The first 9 rows are patterns. Each new row is the sum of 2 different patterns, raised or lowered, with some noise. Before adding, each is slid sideways (what falls off one end comes back at the other), maybe read backwards, and multiplied by a number that may be negative. Names go in the order of the patterns.
In the rows, zero is written as 128.
Known rows, each followed by the names of its patterns:
| 124 | 118 | 111 | 153 | 135 | 118 | 119 | 113 | 111 | 142 | 119 | 131 | 130 | 116 | 134 | 134 | 153 | 111 | 129 | 110 | 114 | 107 | 112 | 153 | 141 | 130 | 123 | 108 | 109 | 141 | 137 | 131 | 146 | 144 | 152 | 144 | 150 | 112 |
Bes
| 107 | 108 | 145 | 152 | 140 | 112 | 143 | 131 | 121 | 107 | 112 | 105 | 121 | 121 | 111 | 145 | 113 | 148 | 120 | 101 | 119 | 118 | 147 | 101 | 112 | 116 | 122 | 155 | 119 | 132 | 131 | 149 | 140 | 149 | 149 | 152 | 127 | 137 |
pevid
| 114 | 138 | 112 | 109 | 126 | 151 | 150 | 119 | 110 | 155 | 102 | 121 | 137 | 143 | 133 | 140 | 148 | 109 | 127 | 148 | 118 | 110 | 105 | 144 | 144 | 151 | 118 | 126 | 105 | 104 | 151 | 127 | 112 | 101 | 105 | 105 | 147 | 122 |
tevo
| 116 | 155 | 108 | 115 | 122 | 128 | 118 | 119 | 117 | 118 | 136 | 153 | 130 | 147 | 125 | 112 | 153 | 122 | 104 | 105 | 123 | 146 | 155 | 119 | 122 | 125 | 136 | 141 | 114 | 102 | 121 | 134 | 101 | 114 | 115 | 104 | 155 | 113 |
paka
| 101 | 139 | 117 | 102 | 151 | 105 | 153 | 140 | 110 | 138 | 146 | 116 | 147 | 119 | 154 | 110 | 126 | 153 | 114 | 141 | 125 | 148 | 142 | 137 | 105 | 135 | 103 | 132 | 143 | 102 | 151 | 133 | 116 | 124 | 122 | 137 | 126 | 142 |
kes
| 124 | 106 | 114 | 150 | 150 | 127 | 128 | 152 | 130 | 101 | 110 | 112 | 119 | 105 | 134 | 103 | 132 | 103 | 131 | 136 | 144 | 119 | 148 | 102 | 119 | 111 | 113 | 111 | 131 | 123 | 103 | 144 | 107 | 112 | 106 | 105 | 134 | 109 |
livo
| 147 | 106 | 151 | 147 | 121 | 139 | 114 | 155 | 131 | 110 | 132 | 119 | 148 | 136 | 115 | 151 | 108 | 132 | 132 | 129 | 118 | 155 | 149 | 111 | 112 | 114 | 142 | 132 | 142 | 103 | 118 | 146 | 118 | 141 | 123 | 153 | 112 | 154 |
debi
| 109 | 109 | 124 | 117 | 153 | 131 | 101 | 101 | 126 | 138 | 106 | 140 | 153 | 109 | 106 | 122 | 143 | 137 | 109 | 105 | 153 | 132 | 153 | 138 | 115 | 121 | 124 | 153 | 131 | 125 | 124 | 116 | 129 | 145 | 114 | 134 | 132 | 103 |
bizab
| 148 | 140 | 151 | 120 | 148 | 142 | 146 | 143 | 106 | 116 | 123 | 113 | 140 | 150 | 115 | 137 | 103 | 130 | 113 | 115 | 124 | 151 | 106 | 130 | 150 | 128 | 109 | 122 | 155 | 117 | 149 | 126 | 119 | 105 | 124 | 115 | 151 | 149 |
meb

New rows, each followed by the names of its patterns:
| 107 | 137 | 138 | 170 |  97 | 187 | 156 | 115 | 145 | 128 | 138 | 109 | 151 | 139 | 148 | 149 | 185 | 164 | 116 | 155 | 104 | 151 | 159 | 171 | 175 | 117 | 150 | 148 | 196 | 157 | 176 | 153 | 130 | 180 | 113 | 150 | 180 | 138 |
tevo kes
| 155 | 129 | 127 | 137 | 176 | 178 | 126 | 123 | 131 | 169 | 160 | 148 | 158 | 141 | 140 | 160 | 187 | 184 | 163 | 112 | 158 | 161 | 150 | 173 | 178 | 145 | 123 | 138 | 143 | 160 | 131 | 171 | 154 | 137 | 117 | 144 | 140 | 137 |
tevo bizab
| 164 | 149 | 133 | 156 | 134 | 156 | 136 | 109 | 160 | 149 | 143 | 151 | 127 | 143 | 137 | 141 | 107 | 133 | 121 | 103 | 172 | 124 | 169 | 163 | 107 | 144 | 165 | 137 | 169 | 145 | 154 | 132 | 137 | 161 | 137 | 149 | 134 | 142 |
Bes kes
| 107 | 101 | 103 |  98 |  90 | 127 |  87 |  92 |  86 |  82 | 105 | 101 | 105 | 114 | 109 | 117 | 122 | 101 |  73 |  80 | 109 |  94 | 109 | 125 | 103 |  98 | 107 |  94 | 107 | 101 | 110 | 116 |  93 |  99 | 122 | 109 | 103 | 100 |
Bes pevid
|  84 |  86 | 100 | 135 | 141 | 120 |  88 | 152 | 110 | 123 | 110 | 118 | 129 | 130 | 155 | 114 | 133 | 145 | 123 | 102 |  97 | 128 | 153 | 137 |  99 | 105 |  74 | 107 | 134 | 109 |  81 |  85 | 110 |  84 | 149 | 100 |  98 | 123 |
pevid tevo
| 133 | 155 | 143 | 124 | 133 | 130 | 126 | 154 | 112 | 133 | 120 |  98 | 123 | 116 | 123 | 123 | 120 | 111 | 148 | 162 | 115 | 139 | 122 |  92 | 146 | 128 | 146 | 154 | 144 | 141 | 121 | 115 | 144 | 137 | 114 | 146 | 129 | 132 |
Bes kes
| 162 | 180 | 152 | 180 | 146 | 125 | 168 | 177 | 127 | 138 | 145 | 150 | 148 | 156 | 160 | 146 | 155 | 158 | 148 | 141 | 127 | 149 | 114 | 156 | 132 | 154 | 147 | 144 | 140 | 137 | 121 | 163 | 141 | 160 | 156 | 157 | 161 | 116 |
tevo debi
| 129 | 135 | 101 | 127 | 106 | 140 | 153 | 120 | 133 | 141 | 132 | 128 | 162 | 162 | 164 | 123 | 136 | 103 | 130 | 154 | 141 | 148 | 108 | 149 | 117 | 136 |  96 | 105 | 126 | 109 | 112 | 121 | 141 | 126 | 132 | 122 | 120 | 121 |
pevid debi
|  93 |  94 |  68 | 116 |  99 | 113 | 129 |  95 | 132 | 129 | 106 |  97 |  87 |  95 |  72 | 132 |  95 |  67 |  96 |  83 |  87 |  99 |  75 |  85 | 112 | 102 |  94 | 102 | 123 |  82 |  81 |  94 |  72 |  80 |  93 | 113 | 110 |  84 |
Bes debi
| 165 | 119 | 151 | 146 | 144 | 153 | 160 | 116 | 150 | 118 | 143 | 138 | 122 | 155 | 119 | 134 | 120 | 134 | 121 | 163 | 162 |  97 | 133 | 143 | 127 | 129 | 129 | 167 | 137 | 142 | 133 | 164 | 134 | 148 | 121 | 143 | 166 | 152 |
kes bizab
| 143 |  94 | 165 | 156 | 102 | 131 | 146 | 138 | 150 |  94 | 138 | 146 | 103 | 129 | 140 | 164 | 129 |  94 | 153 | 113 | 144 | 145 | 147 | 115 | 142 | 154 |  98 | 113 | 124 | 141 | 132 | 134 |  85 | 120 | 146 | 128 | 128 | 101 |
debi bizab
| 120 | 144 | 112 | 121 | 102 | 132 |  92 | 144 | 158 | 132 |  92 | 119 | 163 |  99 | 134 | 118 | 105 |  97 | 126 | 132 | 124 | 157 | 150 | 118 | 127 | 118 | 157 | 150 | 132 | 148 | 109 | 100 | 137 | 129 | 157 | 157 | 113 | 114 |
tevo meb
|  79 | 113 | 106 |  74 |  97 | 105 | 131 |  94 | 103 | 113 | 107 |  96 | 131 | 115 |  88 | 142 | 111 | 122 | 110 | 124 | 129 | 143 |  96 | 125 | 103 | 111 | 140 | 134 | 143 |  75 | 107 | 110 | 132 | 117 | 113 | 101 | 150 | 113 |
bizab meb
| 184 | 133 | 149 | 186 | 121 | 159 | 158 | 171 | 142 | 142 | 120 | 151 | 123 | 121 | 139 | 119 | 182 | 164 | 134 | 116 | 147 | 151 | 121 | 151 |  93 | 144 | 137 | 124 | 169 | 125 | 162 | 157 | 132 | 166 | 134 | 138 | 169 | 109 |
paka kes
| 150 | 138 | 158 | 175 | 123 | 143 | 118 | 183 | 150 | 171 | 150 |  97 | 176 | 119 | 128 | 157 | 154 | 105 | 168 | 119 | 134 | 129 | 158 | 165 | 118 | 133 | 145 | 138 | 132 | 114 | 114 | 187 | 121 | 144 | 156 | 106 | 174 | 111 |
kes debi
| 170 | 148 | 141 | 170 | 121 | 120 | 123 | 149 | 138 | 141 | 124 | 108 | 156 | 167 | 162 | 149 | 110 | 123 | 153 | 131 | 137 | 131 | 108 | 127 | 121 | 127 | 127 | 132 | 131 | 132 | 170 | 133 | 149 | 146 | 102 | 130 | 161 | 166 |
Bes paka
|  91 | 163 | 113 | 126 | 163 | 137 | 111 |  97 |  95 | 141 |  95 | 111 | 129 |  88 |  86 | 110 | 113 | 143 | 156 | 104 |  87 | 132 |  96 | 154 | 157 | 142 |  86 | 107 | 133 | 127 | 129 | 118 | 157 | 137 | 149 | 134 | 144 | 103 |
tevo meb
| 128 | 134 | 116 | 112 | 157 | 116 | 134 | 105 | 135 | 132 | 122 | 130 | 124 | 135 |  94 | 103 | 108 | 145 | 117 | 169 | 128 |  97 | 130 | 109 | 133 | 122 | 141 | 153 | 107 | 115 | 114 | 162 | 128 | 123 | 133 | 129 | 151 | 128 |
kes bizab
| 144 | 142 | 117 | 125 | 158 | 144 | 146 |  96 | 112 | 148 | 137 | 102 | 149 | 132 |  93 | 124 | 125 | 149 | 109 | 117 | 122 | 104 | 111 | 124 | 133 | 140 | 171 | 137 | 126 | 150 | 135 | 119 | 148 | 122 | 124 | 107 | 151 | 142 |
livo bizab
| 154 | 157 | 117 | 103 |  83 | 112 | 120 |  89 | 127 | 126 | 112 | 117 |  96 | 116 | 115 | 152 | 146 |  89 | 140 | 145 | 167 | 115 |  92 | 115 | 117 | 138 | 150 | 149 | 122 | 137 | 154 | 153 | 140 | 129 | 120 | 118 | 113 |  97 |
pevid tevo
| 143 | 115 | 137 | 143 | 169 | 131 | 121 | 103 | 112 | 127 | 169 | 148 | 158 | 140 | 158 | 103 | 127 | 143 | 127 | 143 | 140 | 155 | 134 | 140 | 158 | 140 | 156 | 134 |  87 | 126 | 139 | 131 | 125 | 107 | 135 | 120 | 127 | 119 |
Bes livo
| 119 | 143 | 157 | 132 | 145 | 131 | 127 | 109 | 135 | 163 | 106 | 133 | 139 | 115 | 124 | 155 | 132 | 129 | 125 | 116 | 178 | 156 | 173 | 131 | 117 | 127 | 153 | 160 | 130 | 154 | 147 | 136 | 154 | 161 | 124 | 126 | 165 | 107 |
tevo bizab
| 128 | 124 | 125 | 158 |  87 | 109 | 151 |  99 | 129 |  97 | 111 | 137 | 129 | 159 |  83 | 137 | 149 |  86 | 125 | 126 | 141 | 141 | 127 | 114 | 112 | 127 | 163 | 162 | 139 | 138 | 116 | 131 | 159 | 132 | 138 | 124 | 111 |  89 |
tevo debi
| 152 | 124 | 118 |  92 | 137 | 145 | 106 | 127 | 132 | 141 | 115 | 129 | 127 | 143 | 102 | 172 | 111 | 108 | 168 | 127 | 124 | 125 | 120 | 142 | 109 | 126 | 131 | 134 | 101 | 117 | 140 | 108 | 167 |  88 |  99 | 143 | 112 | 131 |
tevo kes
| 153 | 109 | 136 | 144 | 114 | 122 | 127 | 159 | 152 | 143 | 108 | 114 |  93 | 101 | 113 | 133 | 120 | 147 | 127 | 126 | 140 | 151 | 156 | 175 | 107 | 112 | 133 | 150 | 111 |  88 | 152 | 133 | 144 | 150 | 126 | 167 | 160 | 160 |
pevid livo
| 159 | 150 | 148 | 141 | 124 | 162 | 141 | 124 | 152 | 124 | 174 | 128 | 147 | 158 | 113 | 144 | 143 | 154 | 128 | 128 | 126 | 151 | 168 | 157 | 147 | 162 | 145 | 119 | 178 | 131 | 132 | 141 | 135 | 161 | 152 | 140 | 158 | 134 |
paka debi
| 134 | 157 | 171 | 130 | 188 | 140 | 194 | 163 | 162 | 193 | 171 | 156 | 172 | 171 | 198 | 168 | 150 | 165 | 164 | 175 | 161 | 180 | 192 | 157 | 160 | 168 | 135 | 177 | 176 | 163 | 182 | 151 | 168 | 157 | 168 | 161 | 149 | 194 |
kes debi
| 167 | 138 | 127 | 146 | 127 | 153 | 148 | 173 | 142 | 134 | 116 | 135 | 124 | 133 | 170 | 126 | 163 | 138 | 134 | 142 | 131 | 158 | 128 | 141 | 117 | 143 | 139 | 139 | 147 | 119 | 157 | 139 | 143 | 160 | 172 | 143 | 167 | 137 |
Bes kes
| 124 | 132 | 126 | 137 | 164 | 150 | 138 | 184 | 130 | 118 | 182 | 124 | 163 | 138 | 143 | 166 | 148 | 109 | 158 | 158 | 137 | 148 | 162 | 149 | 147 | 174 | 127 | 133 | 138 | 165 | 171 | 149 | 127 | 145 | 134 | 158 | 136 | 150 |
paka meb
|  68 |  81 | 132 | 103 | 108 |  64 |  82 | 116 |  83 |  99 | 121 |  88 |  90 |  91 |  77 |  75 | 123 |  81 | 102 | 111 |  46 | 113 |  70 |  88 |  96 |  59 |  68 |  81 |  88 | 113 |  57 |  93 |  96 |  82 | 117 |  56 |  82 |  88 |
kes bizab
| 141 | 117 | 108 | 149 | 130 | 135 | 118 | 142 | 158 | 134 | 144 | 125 | 126 | 119 | 181 | 155 | 112 | 112 | 106 | 145 | 151 | 133 | 114 | 126 | 128 | 105 | 128 | 122 | 148 | 140 | 160 | 126 |  86 | 153 | 158 | 104 | 152 | 140 |
debi bizab
| 145 | 151 | 145 | 123 | 100 | 132 | 155 | 157 | 123 | 109 | 137 | 128 | 109 | 131 | 107 | 118 | 128 | 103 | 130 | 106 | 143 | 163 | 103 | 119 | 113 | 153 | 136 | 106 | 147 | 163 | 124 | 164 | 127 | 141 | 131 | 130 | 130 |  91 |
pevid debi
| 178 | 157 | 147 | 165 | 135 | 190 | 161 | 136 | 156 | 129 | 162 | 183 | 156 | 159 | 169 | 122 | 154 | 137 | 140 | 162 | 174 | 173 | 121 | 143 | 161 | 154 | 143 | 185 | 164 | 153 | 117 | 143 | 178 | 147 | 148 | 133 | 185 | 156 |
kes bizab
| 150 | 158 | 127 | 116 | 107 | 112 | 110 | 110 | 146 | 146 | 143 | 130 | 123 | 133 | 127 | 156 | 116 | 165 | 127 | 113 | 111 | 136 | 114 | 170 | 134 | 139 | 135 | 151 | 144 | 137 | 169 |  99 | 135 | 150 | 160 | 145 | 110 | 133 |
livo bizab
| 116 | 122 |  90 | 124 | 106 |  98 | 131 |  87 | 110 | 116 |  83 | 118 | 132 |  84 | 125 | 119 | 142 | 100 |  95 | 108 | 104 | 121 | 108 | 116 | 109 | 125 | 109 | 117 |  88 | 128 | 127 |  98 | 140 |  95 | 110 | 114 |  87 | 128 |
paka kes
| 141 | 180 | 137 | 133 | 151 | 158 | 163 | 137 | 141 | 117 | 151 | 106 | 122 | 128 | 142 | 158 | 148 | 124 | 179 | 131 | 143 | 149 | 162 | 129 | 113 | 129 | 133 | 127 | 139 | 153 | 174 | 140 | 143 | 154 | 153 | 139 | 135 | 152 |
paka livo
| 118 | 115 | 123 | 106 |  93 | 120 | 145 | 131 | 136 | 129 | 102 | 111 | 113 | 122 | 133 | 124 | 120 | 125 | 119 | 151 | 139 | 157 | 128 | 103 | 142 | 145 | 141 | 116 | 100 | 157 | 126 | 123 | 139 | 132 | 123 | 118 | 145 | 152 |
pevid bizab
| 156 | 116 | 119 | 130 | 120 | 102 | 100 | 139 |  95 | 105 | 126 | 134 | 109 | 133 | 126 | 133 | 150 | 102 | 133 | 105 |  92 | 120 | 143 | 115 | 158 | 117 | 153 | 142 | 150 | 135 | 143 | 126 | 102 | 113 | 122 | 134 | 155 | 104 |
livo meb
| 113 | 135 | 124 | 136 | 139 | 125 | 151 | 152 | 130 | 136 | 104 |  91 | 150 | 147 | 135 | 126 | 116 | 113 | 101 |  97 |  99 | 106 | 111 | 110 | 127 | 151 | 118 | 135 | 108 |  87 | 130 | 134 | 148 | 119 | 113 | 129 | 100 | 137 |
Bes pevid
| 125 |  87 | 121 |  85 |  71 | 121 |  88 | 118 |  85 | 102 | 122 | 116 | 128 | 104 |  82 |  95 | 108 |  84 |  95 |  96 | 132 | 121 |  96 |  79 |  72 |  99 |  99 |  88 |  71 | 113 |  86 |  87 |  88 | 120 | 113 | 100 | 117 |  95 |
pevid bizab
| 194 | 145 | 152 | 168 | 172 | 211 | 169 | 186 | 151 | 181 | 166 | 168 | 206 | 192 | 153 | 163 | 129 | 127 | 192 | 178 | 177 | 150 | 167 | 171 | 162 | 166 | 132 | 141 | 139 | 143 | 127 | 164 | 172 | 194 | 157 | 132 | 137 | 136 |
Bes pevid
| 115 | 156 | 124 | 157 | 110 | 108 | 157 | 115 | 121 | 174 | 105 | 139 | 126 | 139 | 138 | 162 | 183 | 138 | 149 | 130 | 163 | 167 | 144 | 106 | 110 | 153 | 148 | 156 | 127 | 146 | 110 | 142 | 135 | 109 | 167 | 140 | 164 | 129 |
Bes debi
| 159 | 165 | 129 | 115 | 121 | 130 | 150 | 103 |  88 | 139 | 149 | 169 | 131 | 117 | 102 | 108 | 136 | 122 | 109 | 123 | 115 | 137 | 124 | 121 | 145 | 146 | 128 |  95 | 120 | 133 | 141 | 160 | 116 | 116 |  90 | 142 | 145 | 114 |
pevid bizab
|  91 |  85 | 136 | 125 | 122 |  93 | 124 | 137 |  76 | 142 |  88 | 135 | 115 | 100 | 137 |  90 |  94 | 160 |  85 | 151 | 122 | 121 | 160 |  87 | 134 | 127 | 111 | 139 | 124 | 122 |  87 | 157 |  93 |  94 | 151 | 113 | 150 |  98 |
kes debi
| 109 | 157 | 133 | 115 | 128 | 117 | 128 | 120 | 125 | 123 | 136 | 134 | 111 | 115 | 122 | 134 | 137 | 139 | 136 | 162 | 142 | 140 | 112 | 106 | 127 | 159 | 152 | 127 | 152 | 132 | 136 |  96 | 114 | 108 | 131 | 122 | 115 | 149 |
Bes pevid
| 127 | 122 | 109 | 134 | 158 | 149 | 140 | 152 | 130 | 147 |  98 | 132 | 163 | 129 | 112 | 147 | 144 |  99 | 123 | 140 | 152 | 149 | 146 | 113 | 148 | 109 | 139 | 162 | 152 | 134 | 147 | 115 | 131 | 123 | 105 | 159 | 122 | 128 |
tevo meb
| 190 | 163 | 175 | 195 | 166 | 197 | 196 | 159 | 189 | 178 | 172 | 190 | 188 | 176 | 156 | 188 | 137 | 178 | 167 | 141 | 170 | 207 | 182 | 194 | 149 | 166 | 182 | 185 | 184 | 184 | 156 | 157 | 187 | 175 | 144 | 169 | 191 | 196 |
paka livo
| 158 | 157 | 156 | 160 | 159 | 148 | 149 | 156 | 162 | 154 | 148 | 113 | 139 | 162 | 109 | 172 | 119 | 154 | 122 | 134 | 193 | 153 | 136 | 190 | 123 | 161 | 177 | 136 | 203 | 140 | 172 | 158 | 165 | 139 | 187 | 150 | 113 | 182 |
kes meb
| 143 | 161 | 165 | 167 | 178 | 153 | 137 | 142 | 149 | 134 | 159 | 145 | 162 | 132 | 163 | 135 | 170 | 158 | 120 | 134 | 135 | 131 | 133 | 151 | 116 | 170 | 165 | 188 | 149 | 117 | 140 | 138 | 149 | 159 | 141 | 139 | 151 | 173 |
paka kes
| 138 | 118 | 132 | 141 | 129 | 135 | 150 | 140 | 142 | 148 | 112 | 116 | 134 | 146 | 117 | 159 | 128 |  90 | 137 | 125 | 140 | 137 | 143 | 139 | 155 | 130 | 120 | 124 | 124 | 145 | 122 |  95 | 108 | 126 | 152 | 168 | 119 | 101 |
Bes paka
| 146 | 139 | 126 | 139 | 135 | 146 | 146 | 159 | 101 | 139 | 126 | 134 | 109 | 103 | 158 | 130 | 156 | 146 | 111 | 108 | 153 | 161 | 154 | 134 | 143 | 176 | 144 | 158 | 143 | 155 | 125 | 101 | 169 | 146 | 143 | 143 | 142 | 117 |
Bes bizab
| 150 | 109 | 136 | 164 | 134 | 120 | 153 | 146 | 109 | 129 | 143 | 153 | 155 | 147 | 119 | 151 | 118 | 146 | 164 | 157 | 137 | 149 | 124 | 140 | 131 | 115 | 161 | 130 | 135 | 136 | 131 | 118 | 137 | 162 | 149 | 143 | 157 | 141 |
tevo meb
